The same things were measured in two ways. Each way mixes the same 9 hidden numbers, adds some noise and spreads widely along 5 directions of its own, which tell nothing about the thing.
In the rows, 128 means zero.
Some things both ways: the first way, then the second way.
[148  64 119 102 162  95 167 149 105 104 182 120  97 126 187 127 125 179
 105 106  83  96]
[ 71 112  90 146 134 119  96 173 179  97  28  90  42  61 109 176 104]

[ 97 109 134 113 124 121  87 100  87 147 145 111 127 115 133 112 116 154
 120 131 164 122]
[ 96 165  92 110 126 153  78 136  85 165 123 104 123  87 152 131 113]

[ 98 165 115 125 140  95  71 126 132 177 135 105 132 166 119 103 128  89
 160 192 189 173]
[130  55 102  86 143 145 118 116 133  60 167 165 137 123 170 131 134]

[122 134 110 103 133  68  95 154  88 124 138 121  95 145 161 123 112 134
 156 173 153 151]
[109  79 170  87 136 106 186 147 145  52  65 140 115 123 114 120 158]

[ 97  95 149 146 129 105 118 115  96 110  92 126  97 134 130 130 138  80
 126 142 171 139]
[173  58 126 153 185  96 175  70 178  88  95 159 128 168  98 143 145]

[149 146 115 135 148 125 144 104 121 129 171  92 125 100  94 116 140 127
 118 116 130  95]
[157  91  77 163 122  95 130 148 132 110 146 147 153 135 143 139 145]

[100 116 125 131 125 107 108 119  80 108 128 135  96 133 126 134 144 149
 137 146 149 140]
[152  92 107  87 166 177 116  87 109 106 155 156 138 121 152 145 119]

[136 108 114  73 164  78 144 139  95 134 176 100 116 130 138 121 112 144
 102 139 114  70]
[127 158  99  96 145 135 178 146  72 127 129 150 173 146 142  84 174]

[108 110 117 117 128  97 102 167 115 164  89 122 118  99 146  95  80 128
 120 131 134 130]
[189  89 143 143 132 118 179 100 134 103  83 141 106 157  91 160 128]

[122 123 137 110 138 132 131 115 106 173 139  95 149 123 117  90 123 145
 110 110 145 113]
[ 99 167  96  55 136 192 129 160 116 150 153 149  96  87 167 120 132]

[145  94 128 104 118  92 167 113  92 168 189 128 115 166 172 103 134 145
 148 159 117 153]
[161 115 163 154 110 116 143 140  72 130  49 118  82 138 112 129 138]

[ 79 132 165 106 122 168  66  94  82 170 134  86 171 150 119  92 136 189
 133 108 211 147]
[ 71 144 139  10 139 189 117 163 104 103 115 158  73  76 175 118 142]

[139 119 152 131 136 137 176  88  83 147 167 105 126 143  97 112 167 139
 118 108 137 111]
[163  96 113 174 110  59 158 139 118  95  63 129 124 144 116 124 138]

[133 113 112  86 127 101 127 127 112 175 163 105 140 117 148 100  91 139
 135 146 131 117]
[ 93 148 120 122 108 100 127 138  97 144 140 102 154 121 158  97 138]

[110 120 143 142 134 102 126 115  99 151 131 142 106 153  93 120 143  63
 178 177 181 157]
[129 100 188 115 158  66 169  80 134  97  79 149 162 159 115  76 162]

[ 89  91 179 113  67 134  88  68  33 152 119 105 121  91 139  97  94 146
  99 104 196 115]
[101 146 129 140 138 101 144 166 168 125  50  93 100 101  75 101 129]

[100 123 125 124 127 132  94 110  84 156 137 111 126  77 102 104 104 177
 104 104 145  98]
[129 161 133  68 115 122 153 150 113 122  95 156 136 117 111 102 142]

[129 138 111 147 122 123 119 108  90 117 157 125 107  89 105 120 133 166
 144 123 128 126]
[166 160 145 143 108 129 122 111  35 189 130 114 159 141 139 136 130]

[126 139 109 136 145 113 111 145  99 125 136 110 110 114 126 116 129 175
 123 116 127 131]
[135 125  86 108 130 170 121  90  75 142 186 111 160 123 173 167 111]

[105 114  81  85 151  93 111 186 143 112  80 124 128  84 131 122  85 140
 123 146 104  91]
[147 160 109 106 147 160 110 140  65 164  72 139  74  98 144 139 131]

[134 122 129  87 148 126 153 120 101  83 140 102 144 119 122 114 149 155
 135 112 134  87]
[ 78  81  91 152 125  97 132 175 165  99  85 130  91  58 171 157 129]

[149 122 109 145 159 110 160 140 116 139 163 127 101 121 100 130 137 134
 141 132 111 122]
[ 73 188  99  67 150 162  78 126  98 161 133  99 121  72 168 113 110]

[131 144 118 143 165  85 136 130 108 118 194 114  84 159 124 117 171 150
 112 146 118 121]
[ 68  98  61  84 120 145 138 130 153  62 158 131 169 101 153 113 114]

[140 179 135 143 122 121  91  86  91 116 129  68 128 143 115 128 146  97
 154 140 213 163]
[152 168 147 141 144 134 153 170  34 189  96 101  84 149 158 143 192]

Other things, the second way, with their names:
Z263: [ 96 172 105 115 114 130 167 154  87 148 130  62 113 101 175 118 130]
Z206: [171 151  89 115 126 131 155 133  73 141 119 161 142 152 132 125 152]
Z400: [ 84 151  85 121  77 118 147 173  88 123 118  94 133  84 167 110 113]
Z895: [114 138 143 147 136 104 131 128  67 162 110 104 152 120 169 129 160]
Z899: [186  81 164 160 156 131 179  81  86 143 160 136 173 186 140 115 164]
Z365: [137 130  69 115 152 164 119 154 118 138 126 128  81  95 154 151 128]
Z735: [ 91 115  85  89 132 117 148 150 179  82 132 143 120 108 143 110 131]
Z880: [139 169 104  97 145 166 142 146  67 176 128 147 105 111 168 129 147]
Z188: [ 98  79  81 148 112 108  95 141 169  84  94 123  90  92 133 168  98]
Z757: [158 137 140 147 131 125 167 139  83 141  67 112 110 139  99 149 145]
Z479: [170 127 112 142 106 117 108  67  66 149 158 121 174 147 141 133  92]
Z507: [139 116  91  88 156 111 167 158 139  74  76 183 139 128 114  95 167]
Z664: [113 116 155  37 164 194 120 101 107 127 151 166 123 100 164 109 125]
Z386: [142 117 162 130 134 106 169 135 111 120  64 148 162 141  87  87 155]
Z529: [ 96  99 110 126 113 117 129 102 104  93 130 106 159 121 152 122 107]
Z959: [ 40  96 119 154 133 108 147 162 187 112 124  64 149  78 141 104 129]
Z935: [ 73  93  85  74 100 101 169 163 140  25 106 144 143  89 162 122 136]
Z80: [117 171 110  72 153 166 117 169 139 129 100 125  58 122 108  95 138]
Z426: [136 114  64 114 129 201 103 140  77 149 157 144  90  77 195 149 101]
Z275: [ 88 181 117  87 147 164 112  98 108 156  98  81 105  96 122 130  93]
Z279: [134  99 109 160 137  94 105 159 116 101  20 117  54 111 120 164 137]
Z800: [136  98  89  97 143 115 129 120 119  89 183 156 131 150 184 111 151]
Z471: [119 206 158  54 104  76 177 136  77 118  72 128 137 131 133  78 151]
Z717: [106 182 136  97 115  73 156 155  87 120  40 120 154 112 107  82 150]
Z303: [126 163 134 112 120 161 152 157  66 179 114 128 111 109 154 110 144]
Z511: [151  84 118 118 139 147 179 141 120 102 137 151  83 126 175 141 149]
Z656: [117 185  86  94  79 126 112 115  45 157 146 125 146 122 175 153 111]
Z116: [147  47  55 148 156 146 109 161 165  66 118 150  94 101 140 173 132]
Z314: [135  66  52 150 166 163  74  86 140 112 170 115 112 102 170 183  89]
Z638: [ 87 134  77 123 153 160 111 174 152 132  59 116  58  44 124 206 117]
Z156: [152 154 150 102 158 131 158 139  82 136  76 140 103 140 127  84 164]
Z861: [116 120 111 121 149 139 129 103 109 137 114 129 141 116 142 105 120]
Z241: [160 189  68 156 124 147 120 161  19 197  86 119  91 131 149 135 143]
Z125: [124 153  79 152 105 102 119 134  64 139 120  91 148 135 148 112 126]
Z930: [111 153  98  91 133 180 138 131  98 146 152 122 137 119 148  92 127]
Z11: [ 75 129 126 107 128 103 146 110 164 118 115 102 137  94 139 123 109]
Z354: [129 145  82  75 159 152  98 121 114 147 209 149 142 112 200 139 139]
Z785: [ 67 126 130 119 114  44 160 137 150  97  95 123 174 118 142  95 154]
Z205: [ 86 134 112  86 130 150 141 173 172 103  72 119  55  75 122 104 115]
Z572: [ 66 144  94 114  95 123  78 172 129 115  91  91  59  78 154 126 104]
Z182: [170 115 148 106 130 132 203  90  48 117 115 159 154 159 156 140 159]
Z940: [ 54 178 108 138 120 110 140 166 109 153 101  81 129 116 145  67 153]
Z454: [148 169 130 105 126 132 157  99  76 164 129 131 131 160 137 108 138]
Z346: [178  77  84 191 150 143 113 124 115 141 129 118 104 141 134 163 123]
Z228: [188  92  68 107 159 192 154 113 118 154 211 180 126 117 189 190 131]
Z862: [107 191 131  47 132 166 155 161 148 138 103 132  77 101 109 105 126]
Z449: [147 161  86 132  82 122 127 149  58 124  22 126  68 102 110 175 102]
Z404: [ 54 108  78  97 115  96  47 140 158  57  93 106 117  68 140 128  92]
Z599: [142 121  95 157 127  52 137 127 114 107  98 121 152 156 140  94 150]
Z558: [113 106 130 165 119  42 175 108 136  92  75 102 154 157 111 105 142]
Z157: [114 165 118  96 150 127 134 145  82 126  63 119 137 110 112 123 151]
Z159: [ 96  45  81 156 148 120 169 113 196  88 157 140 171  96 149 113 118]
Z142: [ 77  88 149  99 139  96 132 147 161  56  57 124 104 104 115 114 140]
Z390: [186 109 129 181 134 122 122  96  65 153 125 113 154 162 127 137 133]
Z257: [160 139 114 153 123  74 135 135  91 104  32 113 111 136  87 129 133]
Z670: [119 136  73 121 149 156  99 100  88 164 162 130 170 102 172 121 115]
Z737: [174 111 132 134 140 124 215 121  88  98 109 123 175 185  92 104 172]
Z829: [177  89 114 162 138 115 149 138 117  98  60 119 100 135  88 162 130]
Z10: [102  42  32 152 155  89  82 165 200  46 100 153 105  77 152 150 123]
Z897: [ 83  69 132 111 129  69 164 133 189  68 129 143 154 113 153 115 155]
Z304: [192 101 139 155 155 147 118  69  57 143 129 121 143 188 120 115 130]
Z606: [168  92 127 127 182 127 165 102 145 106 147 147 160 187 106  79 169]
Z190: [170 103 138 135 145 158 134  99  97 138 137 112 126 130 137 152 117]
Z681: [166 102 105 192 146  83 147 125 112 129  57 126 127 136 107 187 149]
Z566: [194  64 123 130 153 113 160  69 112  81  95 170 138 166 113 140 133]
Z295: [154  84 120 151 137 106 158 119 136 104 115 132 133 146 129 124 136]
Z367: [121 188 179 100 133 125 123 101  39 194  89 115 134 116 158 109 134]
Z920: [204  61  88 145 178 125 118  96 123 110 109 190  97 141 151 165 133]
Z729: [ 75 143 107 193  71  63 136 168 127 128  56  63 139 105 101  81 111]
Z835: [ 67 160 119  65 125 161 127 138  71 128 134 109 143 102 174 103 137]
Z540: [132  82 131 111 125 101 166  96 133  81 152 140 159 154 145 117 138]
Z236: [199  72 150  96 188 152 177  70  95 111 149 197 151 166 162 125 163]
Z333: [ 95 129 111  85 149 159 126 139 129 135 144 143 134  95 156 108 138]
Z161: [ 94 196  87 104 138 174  91 105  92 194 127  89 148  84 125  95  81]
Z809: [108 128  87 131 142 150 115 147 129 138 126 111 102 101 145 130 124]
Z553: [ 68 128 135 155 113 104 110 153  98 146 115  73 120 108 171 110 141]
Z364: [133 138 134 126 131 100 145 146  88 130  63 144  97 122 139 122 156]
Z811: [ 75 148  75 134 119 100 120 157 143 116  92  78  98  93 144 145 115]
Z562: [135 120  97 167 116 117 137  89  69 109  54  83 143 124 101 134  93]
Z977: [ 96  69  45  94 168 128 110 131 169  76 186 174 113 118 215 137 152]
Z887: [166  61 104 112 148 132 159 116 148  76 154 177 146 144 140 110 143]
Z947: [140 152 120 155 111 108  79 131  38 175 101 120 140 128 150 107 136]
Z627: [150  56  95 114 162 164 153 123 147  92 176 168 147 132 154 128 150]
Z23: [ 98 196  89  30 127 187 124 177  74 129 134 132 118 107 145  64 139]
Z180: [110 183 127 108 160 159 131 127  78 192 111 110 120 108 147 127 144]
Z103: [ 88 148 132  90 110 123 121 171 150 112  50 113  51  65 121 147 111]
Z548: [112 178  83 130 149  83 141 155 135 137  71 106  88 143 123 100 154]
Z669: [145 132 107 114 159 141  98  82  76 141 160 115 168 146 152 135 127]
Z77: [173 125 138 176 120 149 104 115  51 195  94 111  81 105 157 233 114]
Z246: [114 126  87 179 111  86  99 143 112 132  92  88 112 122 134 124 115]
Z496: [133  91  59 114 154 143 105 107 137 114 183 150 142 117 177 151 122]
Z469: [ 97  75 104 101 155 119 156 126 207  76 149 138 122 115 147 141 140]
Z74: [143  94  76 160 135 109 111  96 103 118 144 122 160 133 157 157 121]
Z179: [161 170  93 122 130 123 120 145  86 164  78 141  94 117 127 131 132]
Z624: [143 177  84  53 129 194 117 113  70 157 181 153 134 108 177 102  99]
Z776: [125  56  71 104 160 186 151 129 158  74 202 148 119 146 171 110 139]
Z282: [ 91 204 109  96  79 128  85 160  70 152  82  90 127  85 117 107  93]
Z634: [109 197  68 157  66  93 115 189  62 158  51 102 122 103 110 107 113]
Z82: [128 112  84  71 162 162 135 132 125 126 177 191 162  95 184 164 154]
Z982: [197 113 105 113 177 156 113 100  88 148 168 156 140 144 164 116 138]
Z467: [108 187 156  32 210 154  98  95 110 190 168 154 122 133 186  74 168]
Z949: [ 91 174 115  73 149 152  76 171 120 147  78 128  70  80 124 118 130]
Z898: [162 116  65 130 113 146 119 123  75 116 162 118 151 122 161 152 107]
Z108: [ 85 150  77  82 124 139 112 186 114  74  88  90 100  82 131 122 120]
Z961: [ 63 145 117  77 125 114 117 192 164  99  79 112  80  67 141 112 136]
Z752: [166  91  78 162  99 102 144 150 131  98  97 135  85 108 141 187 112]
Z239: [ 65 169  48 124 130 182  85 160 121 178 120 103  54  49 178 170  97]
Z49: [ 83 182  92 104 103 120 130 173 106 134  79 102  85  91 141 131 123]
Z245: [142 107 122 149 104  87 120 102 100 110 101 122 159 133 121 126 108]
Z399: [ 40 169 137  76 116  91 125 190 159 119 114 107 123  82 157  77 152]
Z115: [ 93 115  84 127 124  84  71 122 119 107 104 130 121  91 170 128 109]
Z630: [119  87 112 127 113 106 125 143 160  96 144 140 151 124 130 102 130]
Z924: [ 85  73  66 117 116  91 108 108 164  72 163 153 174  95 179 122 106]
Z470: [140 106 121 115 118 112 132 110  91  76  66 140 141 142  95 106 122]
Z8: [115  96 119 174  99  60 145 110 131 102  97  98 163 141 117 135 121]
Z243: [119 124 144 143 155  91 129 104  96 130  69 104 106 148 142  87 142]
Z544: [143 162 159 113 134  76 175 150 109 148  46 149  91 128 127 103 162]
Z489: [123 102 165 138 177  81 163 127 146 106  48 130 110 138 105  95 176]
Z860: [117 111 101  97 137 106 140  94 137 103 150 150 154 129 160 147 130]
Z48: [159 125 147 142 102  62 129 110 101 102  79 115 141 145 104 113 124]
Z58: [157 124  99 149 133 133 130 116  91 143 111 118 117 130 141 152 123]
Z687: [131  52  96 131 154 160 138 133 157  78 143 134 115 115 138 129 126]
Z342: [119  92 126 148  96  96 179 127 113  81 110 107 140 164 127 101 137]
Z830: [145 178 100  65 143 158 120 147  71 163 148 154 102 124 177 113 152]
Z604: [174 115 134 126 198 139 101  95  75 144 111 138 116 167 138 101 160]
Z406: [152 129 106  92 143 200 129  92  74 146 165 127 125 129 156 132 107]
Z93: [117 143 121  78 149 156 146  96  84 130 160 130 168 147 155  87 143]
Z234: [129 155 100  98 124 164 169 120 131 127 101 121  99 130  92 132 109]
Z320: [170  77 116 193 176 145  93  63  87 174 144 111 129 138 158 168 114]
Z247: [ 91 140 131 116 149 133 181 160 152 117  55 119 109 119  88  88 154]
Z662: [206 109  86  61 166 202 163  76 117 115 185 180 128 151 137 139 111]
Z929: [ 99 108 134 139 159  88 124 134 143 106  58 108  86 106 143 116 137]
Z633: [132 162  78 180  92 122 139 140  59 160 102  68 141 125 123 143 112]
Z512: [111 135  95 133 127 106 147 118 114 115 105  97 136 129 137 136 126]
Z661: [216 125 113 134 160 156 192  88 100 150 118 166 127 183  95 124 140]
Z520: [ 69 133 112  50 122  97 122 167 171  57  95 149 102 105 132  83 143]
Z724: [105 150  66 110 181 144  82 121  97 146 116 123 124  83 172 152 127]

Some of these things the first way, each followed by its name:
[ 98  90 125 100  96  63 105  89  50  93 162 143  75 117 171 134 116 134
 131 175 145 113] => Z386
[133 103  88 128 135  43 169 136 107 129 169 172  68 170 159 138 148  98
 181 220  98 172] => Z664
[114 122 169 129 122 162 146  62  62 150 109  92 154 118  90 100 157 137
 112  81 181 117] => Z228
[138  70 105 121 114 128 161 110 110 127 119 130 130 103 134 159 108 119
 153 138 127 125] => Z467
[127 102 130 136 152 146 133 111 109 132 170 107 124 106 110 124 134 169
 113  94 131 100] => Z949
[ 98  80 156 112 113 133 112  81  38 161 141 108 123 114 130 122 112 179
  90 100 163 104] => Z257
[ 93 134 140 133 131 108  90  82  54 146 139 115 105 115  82 125 130 124
 125 142 187 115] => Z717
[119  99  94  95 109 104 127 128 101 109 116 112 123  88 169 126 101 180
  94 122  99 100] => Z735
[111  84 104  99  84  82 137 118  93  91 100 142 102 148 187 150 127 124
 150 188 129 156] => Z243
[124 118 117 136 117 119 122 113  88 192 147 123 120 106 107 112 103 144
 135 136 139 139] => Z48
[ 87 100 119 105 143  85  93 139 100 160 158 132 106 145 151 114 112 158
 115 162 134 124] => Z470
[108 162  93 124 157  81 105 163 110 105  91 126 106 138 118 124 141 122
 149 167 140 144] => Z182
[113 145  89 101 135  68  87 151 104 111 139 118 100 140 161 127 117 155
 144 178 134 143] => Z835
[112  80 130  99 163 124 131 119  75  98 129 111 119 113 122 152 125 160
 114 107 145  76] => Z724
[128 122  70 133 130  90 130 164 145 109  98 130 104  88 150 127 109 141
 117 145  82 125] => Z454
[109 135 118 129 106  81  97  85  78  77 132 107  88 142 156 149 152 111
 125 173 168 144] => Z116
[116  96 115  76 132  91 114 113  82 153 139 112 134 107 150 115  89 139
 132 143 148 107] => Z785
[124 110 128 118 125 124 112 135  77  70 162 122  97 120 145 141 139 215
 133 112 130 115] => Z142
[116 135 117 152  97 132 109 129 100 142  89 112 113  66 112 101 102 149
 104 102 132 124] => Z862
[140  91 140 120 112  97 158 100  70  75 145 129  89 141 142 153 149 108
 156 154 146 127] => Z489
[165 171  82 167 162  96 157 177 162 101 152 128  89 129  99 125 162 123
 159 150  87 142] => Z540
[152 189  48 173 172 102 122 190 176  56 107 111  89  75  95 138 146 147
 116 124  70 107] => Z49
[121  71  97  56 139  85 147 124 102  94 146 108 127 113 172 150 105 153
 107 151 103  67] => Z10
[123 180 107 143 135  96 102 132 111 172 128 104 114 125  88 104 124 110
 130 159 152 144] => Z898
[158 121 107 106 104  69 173 135 126 115 160 111 105 172 196 119 143 122
 124 178  92 146] => Z776
[131 113 121 108 104  86 149 111  86 148 125 122 111 138 132 128 117  99
 144 173 143 139] => Z156
[139 129  82 138 130  81 135 179 153  89 140 143  80 123 144 134 128 127
 148 174  85 135] => Z304
[133  77 140 114 107  58 161  89  58  96 183 130  65 158 195 133 149 119
 112 162 123 125] => Z247
[129 106 112 121 148 109 152 101  92 138 161 107 113 111 125 126 134 152
  92 118 110  90] => Z206
[124 134 106 142 101  99 118  95 113 128 135 113 107 124 144 124 137 111
 131 164 139 153] => Z246
[128 147 122 154 121 139 120  73  97 163 117  96 136 112  80 127 138 100
 140 131 180 146] => Z354
[107 129  85  93 155  96  94 177 158 148  85 104 146  91 123 107  74 107
 126 151 130 100] => Z496
[ 82 110 161 108 136 105  98 144  69 159 127 124 110 152 132  93 125 157
 106 133 159 124] => Z562
[156  87 121  64 155 104 152 153 114 216 175  94 157 119 149  87  64 144
 126 121 117  93] => Z961
[143 117 125 139 128 124 142 120 100  84 134 109 105 113 139 129 149 152
 125 110 127 122] => Z469
[146 160 144 134 144  89 124 148  83 125 165 100  86 137 105 105 133 127
 116 131 150 110] => Z737
[149  90 112 107 163  75 193 124 105 145 191 139 100 146 124 127 139 104
 138 165  96  99] => Z670
[118 108 132 121 154 136 148 115 130 107 128  97 139 127 141 107 161 148
  98  99 121 107] => Z239
[165 158  41 157 157  71 166 142 163 109 130 121  92 115 110 156 145  84
 146 181  79 137] => Z830
[ 95 136  64 135 146 104  74 124 117 132 114 110 116  95 150 129 117 185
 105 134 115 136] => Z656
[101 110 153 102  89 117 113  89  69 158 140 107 126 131 153  96 121 154
 104 136 161 130] => Z930
[147 139 122 146 155  94 136 142 104 117 164 111  88 126 121 115 141 126
 128 130 128 122] => Z757
[109 132  89 141 120 101 118 141 117 159 111 145 106  92 112 108 106 138
 145 158 111 143] => Z479
[132 150 112 126 124 134 138 185 148  95  94 112 124  83 104  97 123 160
 111 105  96  96] => Z205
[116 127 117  88 117 111 110 163 124 145  87 107 143  87 126  95  77 129
 126 132 134 105] => Z295
[143 128 160  97 152 124 162 119 118 206 185  96 157 150 105  60 130 115
 137 124 150 114] => Z303
[121 118 104 102 136  84 135 107 113 142 127  98 126 132 151 123 124 107
 101 158 125 109] => Z241
[ 96 121 110 115 133  68  91 126 111 200 142 133 110 137 131  97  95  89
 149 194 159 153] => Z245
[ 98  97 172  91 138 125 112 136 125 198 110 111 164 150 122  73 100  63
 166 150 203 142] => Z320
[124 105 132 158 139 138 172  46  82 117 184 127 112 167 106 155 208 146
 140 142 142 145] => Z115
[ 98 128 148 110 149 117  81 137 104 197 108  85 146 132 119  86  95 112
 112 121 186 128] => Z512
[145 114 125 159 105 117 145  93 106 152 164 104  98 128 142 127 136 129
 105 132 125 143] => Z80
[113 127 120 100 132  99 106 151 104 150 146 122 122 144 145  98 117 161
 137 153 137 139] => Z529
[123 152  74 126 140  87 109 158 114 187  88 121 119  93  94 117  82 115
 137 161 124 135] => Z471
[143 107 134 127 201  98 147 134 110 137 168 101 111 130 106 120 133  93
 126 116 147  91] => Z681
[118 107 134 124 169 135 161 128 142 142 111 117 143 138  83 121 150  87
 134 131 143 107] => Z920
[120 106 108 136 124  83 125  89  92  94 144 122  88 166 172 157 164 113
 139 177 145 161] => Z279
[113  80 125 103 166  49 106 119  77 150 149 115  93 143 183 122  98  82
 124 165 161 128] => Z638
[139 112  97 149 122 102 145  84 100 123 182 119  93 142 147 153 158 157
 121 153 111 144] => Z520
[121  97 114 141 136 133 137  96  79  98 133 116 110 109 134 148 153 181
 117 105 124 122] => Z860
[134 120  99 131 108  55 133 108 104 119 142 125  82 143 172 130 131  83
 139 192 129 159] => Z809
[100 129 137 133 115 105 123  97  79 106  95 132 109 154 106 137 159  88
 166 172 183 157] => Z236
[134 113 129 116 117 121 152  84  90 159 143 104 134 126 110 130 128 118
 121 139 147 115] => Z599
[106 152 101 180 138 106  91 174 126  94  79 138  73  95 101 125 131 125
 132 134 129 148] => Z275
[111 106 119  80  53  78 127  79  53 123  88 113 127 160 218 124 125 132
 138 185 155 181] => Z511
[122 149  89 165 144  84 117 113 112  72 136 127  75 132 118 157 169 107
 142 169 133 144] => Z74
[156 158 115 158 124 106 134  75 103 147 182 103 109 130 104 123 150  94
 160 158 159 156] => Z399
[ 78 162 126 143 183 153  73 154 141 159  91  89 148 109  75  87 136 165
  87  88 154 108] => Z449
